The rows of a group lie close to one hidden flat surface of 12 dimensions, which may be shifted away from zero. Surfaces can cross.
Known rows, each followed by its group:
131,-93,165,286,-92,-145,-24,-226,71,-137,59,102,95,136,26,-64,-178,30,234,-135,-136	dezok
-153,-48,136,-212,-89,-50,184,-157,-64,83,-72,-86,37,270,65,312,76,296,-253,-70,277	savu
-5,-214,220,215,117,179,-31,-14,-206,-93,180,64,252,-8,245,-147,-428,265,475,-135,131	dezok
170,-163,-7,-308,315,-359,65,192,-332,292,-124,-38,-109,263,-154,135,-129,21,-10,-99,104	savu
299,215,-72,12,679,-192,-76,119,-151,166,-117,93,462,-2,-32,-6,108,414,-326,-172,-286	Fav
177,-106,102,222,75,-286,184,-74,-51,-49,-110,37,61,217,51,-29,-133,-122,243,-296,-65	dezok
183,-326,171,-216,38,365,-211,-234,-205,262,-69,111,-5,-118,-274,-2,-360,-168,7,118,2	savu
149,-192,155,6,-214,-69,246,-172,118,-222,129,-126,137,-136,-61,0,-58,-173,-194,130,75	Bosir
-81,85,120,-49,-81,102,-57,-189,82,-28,165,-134,-171,46,118,7,-106,131,-66,22,-67	Fav
-208,296,-83,-39,-63,-127,-66,170,192,-50,28,-251,-138,114,84,111,75,5,-35,118,202	refa
-142,52,225,447,-214,50,-382,-216,139,-244,66,349,-117,173,-69,68,-30,92,182,-225,5	Til
-460,-223,172,64,213,35,31,509,-78,-250,-94,189,-85,-144,-19,115,429,42,424,-283,32	refa
85,3,-229,-102,-412,657,-275,102,-74,-130,-373,199,-89,-162,-311,-97,168,-181,-135,-92,93	Bosir
-35,-172,125,215,-224,-102,198,75,-178,-374,42,246,66,29,-1,-32,-71,-113,18,-272,483	Til
84,52,-112,-10,29,-21,56,-157,6,275,85,-34,-72,4,46,-57,-153,-204,24,144,-112	Til
143,-94,-65,26,330,-25,-4,197,-68,4,-225,-346,-127,-194,-24,49,262,226,-54,-66,-336	savu
-56,-193,19,-106,-204,-111,-90,-2,-109,98,75,43,12,157,-97,143,-132,140,68,190,290	savu
9,111,109,-55,344,-183,102,86,74,-60,-23,-226,-30,68,122,49,149,239,-67,-189,-297	savu
-138,176,151,-358,-209,234,151,-330,140,-18,8,-94,96,129,116,138,-84,46,-438,63,291	refa
97,91,-117,96,11,113,-367,108,-86,-186,-120,-28,-383,-180,22,-261,-168,-105,68,-76,67	Til
-112,-278,507,15,84,-58,93,-118,57,-483,151,120,98,-226,19,2,23,67,-102,-147,102	Bosir
-214,267,-294,78,-67,153,360,81,15,229,-68,3,-24,15,147,35,75,-502,-8,-2,308	Fav
151,7,-7,88,52,-77,62,126,-32,-173,-28,-167,113,22,-48,-3,-120,-86,-18,-52,216	Bosir
-183,63,2,-161,-17,81,90,-24,-40,-136,-210,432,-61,-149,25,-78,230,-255,-273,-208,171	savu
145,-486,260,-177,74,55,-83,-205,-37,-283,-141,416,60,-606,-118,-284,147,-75,-111,3,-400	dezok
-59,-96,34,-208,-244,496,40,-407,-28,84,91,92,109,-141,225,-88,-66,323,-195,117,-135	refa
-656,405,97,509,222,20,183,-261,470,126,341,-107,-281,-72,436,215,413,4,146,12,-432	Fav
-210,66,-47,495,-5,-158,-338,194,86,-236,-377,52,-196,-33,-160,241,240,-157,82,-122,367	Bosir
320,-61,56,76,-473,105,-85,-195,99,-429,87,180,243,30,-86,-272,-105,139,-89,-72,-141	refa
-23,-176,134,338,220,57,178,153,-98,-174,227,234,550,-209,113,-138,-19,152,267,-109,-32	dezok
-210,39,106,175,-162,-322,-198,-259,270,76,243,209,-195,138,-75,105,115,10,119,188,-259	dezok
12,-122,-133,-178,-267,37,65,245,-60,146,114,-261,-117,236,-127,112,1,58,237,147,-15	Bosir
254,-158,63,-69,304,139,126,-89,-40,212,-83,-336,145,-217,-123,58,-150,-153,-88,134,-165	savu
163,-152,-134,-213,68,75,-519,201,-209,181,-188,-47,-216,-31,-178,-170,-288,46,362,174,-61	Fav
70,10,-221,207,-71,191,154,-79,-121,193,-54,-55,-14,-79,71,-16,-66,-151,-24,6,98	refa
-14,-448,15,-377,58,259,364,-162,-120,346,-178,-297,345,-230,71,196,124,236,-79,320,-98	savu
173,-109,-19,-165,238,-9,-104,266,-200,-166,-158,312,-59,-265,-128,-327,23,-242,0,-191,-57	Til
197,-112,-103,-15,-225,94,201,314,-173,-348,-417,51,129,116,-101,-91,108,-191,106,-428,302	Fav
-27,38,-54,-304,253,-117,254,112,-136,300,136,127,322,57,41,58,-51,-17,-131,109,166	dezok
-38,139,-150,214,2,5,-179,9,-70,134,275,164,-235,-79,31,-142,-222,-209,98,128,93	refa
241,157,61,-182,-165,131,-204,71,-13,-349,676,-97,-30,-43,114,-486,-525,218,-51,138,22	Bosir
-113,22,218,-158,78,-56,150,-69,-167,15,-94,156,-160,351,175,24,-74,144,95,-456,57	Fav
-279,26,106,-95,121,-225,96,128,-105,174,403,-43,-28,295,188,139,-145,262,206,57,221	refa
64,34,-247,106,-3,316,-254,-23,20,179,148,147,74,-472,-102,-229,-184,-359,-18,470,30	dezok
-72,-89,-99,-113,141,248,154,296,-16,-107,-112,-93,312,-334,159,-151,218,132,144,43,-104	savu
-159,-21,-42,83,-164,43,-79,-202,3,141,99,53,-238,4,119,55,-79,34,42,140,81	refa
17,-206,92,152,-362,253,268,-340,64,-176,170,-28,114,-220,77,-12,-36,-26,-139,97,90	Til
-44,41,-161,343,-331,134,139,5,2,-255,-198,83,29,35,99,-4,216,-5,0,-264,172	refa
-402,-94,149,248,-195,-70,78,87,132,-263,287,347,-302,-146,15,-29,202,-397,268,-68,36	Fav
-34,75,-182,-100,66,-68,715,79,-84,213,220,-258,205,0,260,56,-29,-172,-201,117,276	Til
-123,147,-305,90,-204,173,-173,350,-182,-6,182,145,-76,75,119,-192,-204,-20,273,46,410	refa
-429,139,70,-84,75,110,208,-428,105,225,-214,-6,-191,-53,381,179,158,-17,-217,9,88	Bosir
153,329,-367,178,257,-77,-278,553,-128,-172,-62,-138,127,-199,-87,-84,89,135,-307,94,379	Fav
21,39,332,21,27,205,-75,-278,78,-98,141,334,202,53,-93,-91,-201,-135,25,-205,-108	savu
202,-350,364,-262,59,-129,238,1,-191,-87,82,203,273,21,-213,-34,-368,-387,0,-86,351	Bosir
-174,437,113,-155,66,110,-218,-93,104,127,275,410,172,331,4,-15,-99,126,-86,-99,-58	dezok
199,-259,175,-223,-21,-533,-169,237,212,-407,238,-142,127,-179,-155,-198,31,151,151,353,-324	savu
163,-57,154,-61,51,240,202,96,60,-282,28,-266,38,-74,128,-279,-17,33,258,-311,-415	Til
-17,144,-115,-184,20,164,11,167,-61,49,350,-217,-81,-147,31,-81,-195,-83,-168,271,266	Fav
166,-97,-44,-92,-36,20,235,-167,8,101,-58,-284,145,22,76,79,52,241,-205,60,-162	Fav
193,165,-403,131,20,393,65,250,-270,201,178,-290,153,-24,256,-218,-290,265,146,42,90	refa
308,125,-201,28,-115,272,97,245,-141,-194,251,27,453,46,157,-381,-159,352,70,-137,-100	refa
-157,157,96,-60,239,124,-230,56,38,190,91,205,195,96,-45,8,-134,34,172,33,-7	Fav
-166,97,55,-199,-82,102,-268,346,-2,-501,-26,-31,-102,-125,31,-93,131,243,-141,-59,330	Til
327,-35,-114,-100,261,-363,130,122,-6,96,-116,-300,10,-92,-122,-17,24,-150,-169,104,-195	savu
-162,455,-16,74,-67,-17,-56,239,269,-247,265,228,172,62,-131,-32,161,-203,-203,4,209	Til
79,143,88,-109,33,85,-231,-294,147,-29,-677,-17,263,115,93,11,-92,53,49,-143,1	Bosir
118,154,-83,227,-79,78,361,-108,37,194,269,-275,440,233,44,226,-209,25,-189,114,321	Til
140,-52,240,-40,-63,193,59,-133,-55,-210,-31,424,432,146,-61,-154,-124,-25,15,-380,-2	dezok
123,95,-130,213,13,67,291,13,-46,-100,-47,-58,203,-157,67,32,145,2,-399,-80,180	Bosir
29,86,35,-212,108,168,119,159,-87,-50,58,-4,189,36,35,-63,-74,45,-48,-129,101	Til
-203,43,-12,267,5,147,304,138,56,-85,-30,-92,238,11,188,91,195,46,180,-169,75	dezok
-63,143,-125,249,156,-172,68,-268,-100,146,-166,188,120,-114,170,149,-35,-50,-420,37,429	Bosir
-170,-300,94,-199,-145,-119,76,104,-126,-56,-12,198,113,17,-26,101,194,192,59,36,134	savu
-95,48,169,-74,59,94,122,-299,121,318,187,-229,-100,259,156,69,-243,-43,314,16,-309	Fav
-141,-212,247,73,-252,-366,220,-295,229,-114,43,124,140,220,18,248,311,229,0,-16,-242	dezok
172,96,34,-61,-104,-183,154,-267,45,-71,72,103,395,164,170,-110,-248,83,-170,14,150	Bosir
61,-212,-235,3,-373,495,-21,102,-44,9,27,183,574,-334,-6,-263,-128,-100,295,384,136	savu
-90,97,28,81,529,42,-160,414,-261,11,253,210,204,-164,-102,46,0,220,-134,-46,257	Til
-54,258,-58,85,42,139,-384,-118,230,-49,-279,259,243,-64,-188,137,469,288,-389,-26,-280	Til
70,227,-280,313,-46,-180,343,-9,-89,106,221,232,201,191,229,-109,-7,-45,-24,-179,63	refa
-72,132,-50,-137,383,336,133,248,-199,245,-147,-369,-79,-4,114,99,-126,-39,39,-132,207	refa
233,-11,50,123,207,260,-446,174,-85,-151,75,77,222,-249,-303,-86,-92,208,-137,62,-19	Til
-102,64,12,95,156,102,-15,-336,62,101,15,157,-1,-226,254,-84,53,122,-126,56,-255	dezok
384,-295,101,27,-213,232,-121,-186,-48,42,-56,-9,290,65,-179,-145,-415,-83,350,74,-164	dezok
201,160,160,-136,-163,256,-539,-384,158,-26,70,314,-18,82,-188,-246,-318,-16,-24,22,-323	dezok
-48,-103,-356,-16,-156,-9,149,264,-161,196,-373,-276,-299,66,85,30,66,-204,340,-17,145	Fav
179,117,-229,-105,-11,102,-284,230,-139,2,-308,-230,6,71,-44,-64,-148,174,9,25,231	Fav
173,23,-222,-53,84,285,336,220,-202,108,49,-297,71,-118,23,1,86,85,-255,-66,26	Bosir
-53,-239,167,47,-316,-76,-50,-21,157,-284,-140,-97,73,64,-182,189,135,30,87,52,128	Bosir

New rows, each followed by its group:
-38,-56,26,362,-11,-383,103,195,11,-256,212,-94,-45,96,58,48,37,69,187,-78,151	Til
37,318,43,-100,72,107,26,35,68,-119,-111,-109,92,243,92,-24,-25,133,-97,-309,1	dezok
-282,-133,238,-171,63,-79,79,-38,68,-28,145,-82,-60,-123,73,156,48,82,-50,189,123	savu
34,121,-176,84,243,-41,159,222,-21,41,204,-348,-11,-197,139,-30,36,51,-123,200,21	Til
-251,-112,90,434,71,-125,-186,395,-157,-194,224,287,-168,-116,-214,98,-67,-349,263,-51,537	savu
-145,34,-79,31,202,234,196,-157,2,210,2,155,-25,-286,192,-77,239,-21,-82,-43,-382	refa
44,1,-118,-76,-4,-236,-163,128,122,23,45,44,-33,-49,-107,-118,101,-76,209,204,-312	refa
-98,222,-195,264,93,-177,178,79,178,245,230,-158,232,8,13,175,57,-177,-26,314,93	Fav
-31,33,-222,111,67,128,268,86,-4,277,-16,-160,409,48,269,16,85,279,238,82,-157	savu
-180,26,-27,64,246,-338,107,230,-172,142,304,-84,68,67,232,65,-214,123,145,161,395	dezok
-127,115,248,152,394,-303,-13,46,54,-69,73,-233,-350,59,1,240,69,33,-154,-200,48	savu
29,-192,-9,222,5,130,220,-254,-81,97,-76,203,-11,-158,53,-17,152,-95,-12,-164,-232	refa
-63,260,-152,103,27,123,-292,55,141,-26,89,-93,-184,-256,79,-178,-121,-182,11,255,57	savu
0,-147,44,-255,-57,-25,-225,91,36,-264,-93,105,-195,-376,-145,-151,90,-169,-170,185,24	savu
-122,318,-17,-21,144,92,18,94,110,49,53,132,118,120,35,16,155,-14,-38,-134,-132	dezok
133,-291,182,90,-169,56,-197,89,103,-425,-67,-276,-17,-131,-91,-74,-46,170,250,13,-128	dezok
62,-81,-190,297,-183,263,-83,5,-166,99,-164,220,90,14,-136,40,-3,-48,59,-99,154	savu
-159,116,-20,91,73,-282,-155,164,52,-122,31,560,125,-72,-214,49,337,-98,-248,-10,122	Til
-22,-2,-23,-198,192,-204,-126,-187,2,377,-54,194,-328,-7,-60,-45,-29,-257,47,96,-350	dezok
16,-27,47,-100,90,166,-4,-129,-120,-43,-316,-75,-257,-80,193,-160,-183,-110,103,-229,32	dezok
16,579,-204,-26,-84,152,-76,-72,346,-46,-237,-113,-197,181,161,-202,110,-270,26,-218,-354	Til
285,54,80,-96,107,110,-459,-2,28,77,170,55,152,-8,-285,-169,-442,-107,160,212,-119	Fav
-250,185,-201,381,59,-395,-322,312,54,115,-52,150,24,167,-75,200,108,-54,347,168,271	Fav
-122,92,-28,251,-147,-94,-32,-123,98,-77,-64,163,49,75,21,153,196,110,-139,-60,131	Til
51,-79,-16,264,-192,271,-132,-263,29,103,3,103,177,90,2,43,12,323,153,-36,-278	savu
-78,-130,109,-95,-220,-30,-93,-198,15,-140,-32,168,-15,-13,-26,67,81,233,-197,66,74	Fav
-175,333,-157,-28,-109,-131,100,-21,66,-1,-377,-174,-255,402,342,67,117,123,91,-339,63	Til
-329,85,28,104,104,-271,-105,-124,15,277,149,374,0,121,9,222,169,140,-78,113,33	Til
-47,215,-86,202,261,-99,177,-207,25,79,-289,214,234,-10,289,-26,241,166,-157,-267,-221	Bosir
159,-205,121,-154,148,64,34,238,-170,-218,3,-166,60,-52,28,-166,-102,219,178,-169,-98	Til
-370,407,-52,-205,102,116,30,-48,148,154,6,-41,-383,131,380,-106,58,-40,123,-132,-176	Til
46,-5,11,264,-364,-114,328,-444,36,158,-308,247,-45,471,39,98,-147,-495,216,-360,112	dezok
-32,17,126,126,-163,-239,247,-316,105,-17,528,245,228,93,111,-9,-45,112,-226,108,-49	refa
277,4,-114,128,260,174,-354,168,-286,-24,-77,108,22,-246,-137,-179,-168,114,-146,-61,93	Bosir
101,200,118,-243,293,-128,-198,85,4,-116,-109,-91,-236,139,24,-115,-95,83,-64,-251,-187	dezok
-137,-144,16,51,48,37,138,18,-10,-94,-189,72,-55,-269,-12,97,376,-36,-202,-46,12	savu
-140,113,-41,-127,-204,379,-51,-200,59,-9,-201,-276,-175,31,172,89,-5,190,-137,0,141	refa
91,133,-29,-35,203,168,-177,-119,-63,37,-267,-78,-4,-123,50,-79,-206,-45,-133,-24,140	Bosir
-235,-168,259,-29,-283,0,-167,153,137,-574,-81,-98,-282,-88,-28,24,169,81,142,-107,158	dezok
-128,130,117,-71,0,514,-244,119,166,-78,55,-71,75,-68,-32,-108,-134,-106,361,-12,-128	Fav
162,-210,37,93,-483,-263,114,-179,261,-175,67,-118,138,104,-158,46,11,-154,68,239,-76	Bosir
81,-42,273,-250,39,147,-115,-184,-34,-107,-163,-99,-29,193,139,-81,-220,356,123,-266,-196	dezok
-244,535,-313,115,-137,-293,-64,18,202,50,83,195,-199,250,303,-140,145,-40,37,14,-32	refa
21,65,7,-21,-113,27,-20,126,22,-147,11,-333,47,106,78,38,-193,161,42,78,318	dezok
247,40,-18,-124,97,-217,35,5,-63,147,-165,-215,-39,344,30,-22,-182,82,182,-177,-175	refa
-51,-4,-134,-109,-70,-307,-68,-155,48,192,-285,172,-95,103,6,88,232,61,-81,73,-159	Til
183,149,74,40,395,280,-11,198,-131,-116,318,-17,141,-94,131,-299,-196,233,89,-264,-272	refa
26,-17,-68,131,-121,-304,-10,-71,72,105,-6,-275,-8,256,31,220,-50,247,75,173,36	Fav
-108,-167,167,-12,-5,-192,-535,2,70,-213,383,512,-187,-400,-247,-218,-74,-154,31,364,-39	dezok
-46,-243,20,-199,-34,99,243,-76,-107,121,194,423,365,-101,145,-181,159,270,137,14,-407	refa
-363,-117,163,-2,24,171,-202,-127,21,118,161,40,-175,-107,146,103,37,319,222,167,-104	savu
-145,-108,240,-132,384,225,-58,350,-69,-149,106,-65,65,-302,17,-102,-74,-51,235,-23,68	savu
155,-66,95,-162,439,230,-129,205,-262,143,107,-65,178,-45,-51,-81,-218,276,111,-101,-116	Til
28,-147,82,-83,218,133,106,130,-3,-65,-210,-67,82,-150,-37,-31,253,19,120,-183,-332	refa
103,27,154,119,-73,28,188,-243,-4,-81,232,-15,105,106,66,42,-187,60,-194,-111,86	refa
-49,-65,-26,-107,40,384,215,167,-106,-20,163,-90,316,-167,121,-51,48,291,-13,6,29	refa
-226,156,29,255,102,-61,-375,150,155,-213,183,236,142,-178,-179,210,365,360,-323,172,74	Til
-257,221,201,-58,-289,385,-5,-412,143,-238,17,203,220,88,291,26,8,335,-311,-121,224	dezok
-55,-71,128,-572,157,76,190,174,0,-168,-63,214,339,-260,123,-286,99,-74,-11,27,-86	savu
-280,-288,333,219,-28,-49,-133,184,52,-342,120,-143,-227,-82,-165,241,109,80,211,-18,190	refa
-142,87,175,-157,111,216,-192,-112,-15,-119,-203,-87,102,16,275,15,-26,568,-86,-108,74	Bosir
-35,232,-216,278,-11,59,-421,300,129,-99,163,-457,-324,-161,-1,-73,-175,-52,187,347,138	dezok
9,-410,-23,302,-25,-147,123,-144,-266,64,57,-24,38,-213,54,200,-1,257,-162,179,372	Til
-239,119,-121,262,-225,16,-179,-107,195,-12,37,385,-254,-190,-140,-41,139,-560,33,121,31	dezok
136,106,-217,-126,-53,-43,-94,-13,-102,143,-224,65,-84,119,-9,-57,36,103,-139,-65,-51	savu
-211,-339,52,-240,-41,172,117,60,-26,-70,-357,-158,-286,-296,73,31,275,-105,167,-2,-96	dezok
91,135,25,393,223,-171,14,-225,84,124,-36,-217,-178,167,-13,255,111,157,-159,-191,-258	savu
3,-107,133,54,47,-3,131,-335,119,-31,105,-130,-169,-324,78,-15,-72,-275,-197,179,-80	Bosir
134,-69,-27,-361,120,-130,79,252,28,-67,-157,-146,17,-85,-187,7,200,-113,-153,63,-99	dezok
-7,12,-12,-86,99,-87,82,178,77,-15,166,-303,174,124,221,-14,152,589,193,18,-402	refa
-9,176,-137,40,285,-63,118,-27,17,265,312,-39,46,-44,276,-136,37,231,31,101,-448	refa
221,-135,-18,84,99,233,167,-142,-39,79,-326,-109,8,-180,-96,10,65,-269,-109,-151,-175	refa
-109,92,36,-28,402,-338,245,105,159,101,226,39,268,-39,273,-149,154,77,287,30,-517	savu
54,206,-1,288,107,91,-44,-125,104,58,121,-231,-80,-128,-87,113,-265,-406,-187,156,265	savu
-65,30,-225,157,-77,-131,-17,-36,101,73,77,-44,4,-269,-19,114,249,38,-284,398,31	Fav
235,283,10,-39,152,333,114,-89,168,-131,-128,-318,283,-100,55,-118,-73,-40,-259,-115,-173	savu
-10,-134,-30,-247,9,-44,160,-192,-151,334,28,142,-64,4,90,-47,-160,-160,17,101,9	Til
-99,35,-220,299,-156,124,-315,147,-19,18,129,-202,-345,-189,-37,5,-142,-133,168,295,269	refa
30,-282,26,-1,-9,-342,754,14,-35,-86,-16,218,295,-89,72,-13,367,-260,-86,-189,-115	Til
207,268,-280,87,-228,-338,181,121,93,-120,-67,-200,124,211,-65,61,-2,-147,-341,80,421	savu
135,-171,-73,29,287,-729,142,246,121,59,320,213,176,-358,-108,-287,-18,-596,315,422,-299	savu
-130,-146,-84,-481,120,-286,207,88,184,5,-17,-190,40,-521,181,-142,256,-105,-143,580,-185	savu
216,95,-89,-36,217,-2,-14,182,-147,143,-47,-282,133,231,24,0,-256,205,119,-82,36	Til
-81,-76,-180,-234,-384,226,-361,204,-59,46,-240,-214,-56,128,-80,64,-214,75,265,293,468	Fav
155,-317,-128,401,-253,53,114,-27,62,-103,-643,-714,-205,15,-108,367,228,48,121,-64,51	refa
-49,101,5,-288,-182,-128,-217,216,66,-212,-98,-213,-117,260,23,-12,-30,286,110,-3,112	Til
24,246,8,-315,-11,328,-28,-311,-26,69,-62,155,171,-77,172,-121,-133,85,-428,22,141	dezok
151,-51,122,283,67,130,-419,185,14,-341,79,-113,87,-89,-170,-9,-50,402,57,-61,-54	Til
233,-106,-57,-89,-28,67,340,-82,28,3,62,-105,43,-180,56,-255,-55,-322,39,33,-330	Til
-274,-297,382,-19,-107,-124,254,-200,193,-153,225,-80,284,-23,93,269,215,365,42,157,-99	savu
-251,-346,56,199,-189,104,-12,8,-44,-117,81,289,-65,-204,60,-11,297,174,293,-2,-205	refa
261,-227,-1,103,-325,-90,127,2,33,-313,-5,-183,41,-16,-45,-123,-108,-103,60,0,65	Til
-187,243,-102,-148,-51,296,15,119,78,-69,-126,342,44,-178,-93,-92,222,-446,-227,-84,165	dezok
-71,-153,65,-192,26,-313,61,161,-100,-17,96,178,1,74,-29,-20,24,7,105,9,73	Til
105,42,107,-361,-315,-158,149,-63,-101,-185,24,-39,272,349,24,56,-379,79,-339,12,777	dezok
-224,133,-97,99,125,105,-176,154,135,102,-37,-100,-312,-107,21,-14,156,-152,290,34,-222	dezok
-118,-192,-15,-41,-84,253,-216,-164,-26,169,-12,40,-208,-275,50,-105,-182,-135,259,282,-14	dezok
-116,-10,212,38,138,-402,28,134,-13,-111,210,404,86,173,-78,-3,22,-78,127,-187,86	dezok
273,-299,103,-93,-154,34,307,-141,-95,-116,-301,-71,179,185,61,-87,-45,85,187,-329,-221	Til
-118,152,3,357,-229,282,-167,-117,213,-387,-85,-154,40,-150,96,123,285,401,-295,-52,63	Til
-128,-69,-10,-50,85,41,24,186,-115,31,-41,173,-94,-51,-1,-63,90,-131,239,-102,-28	Fav
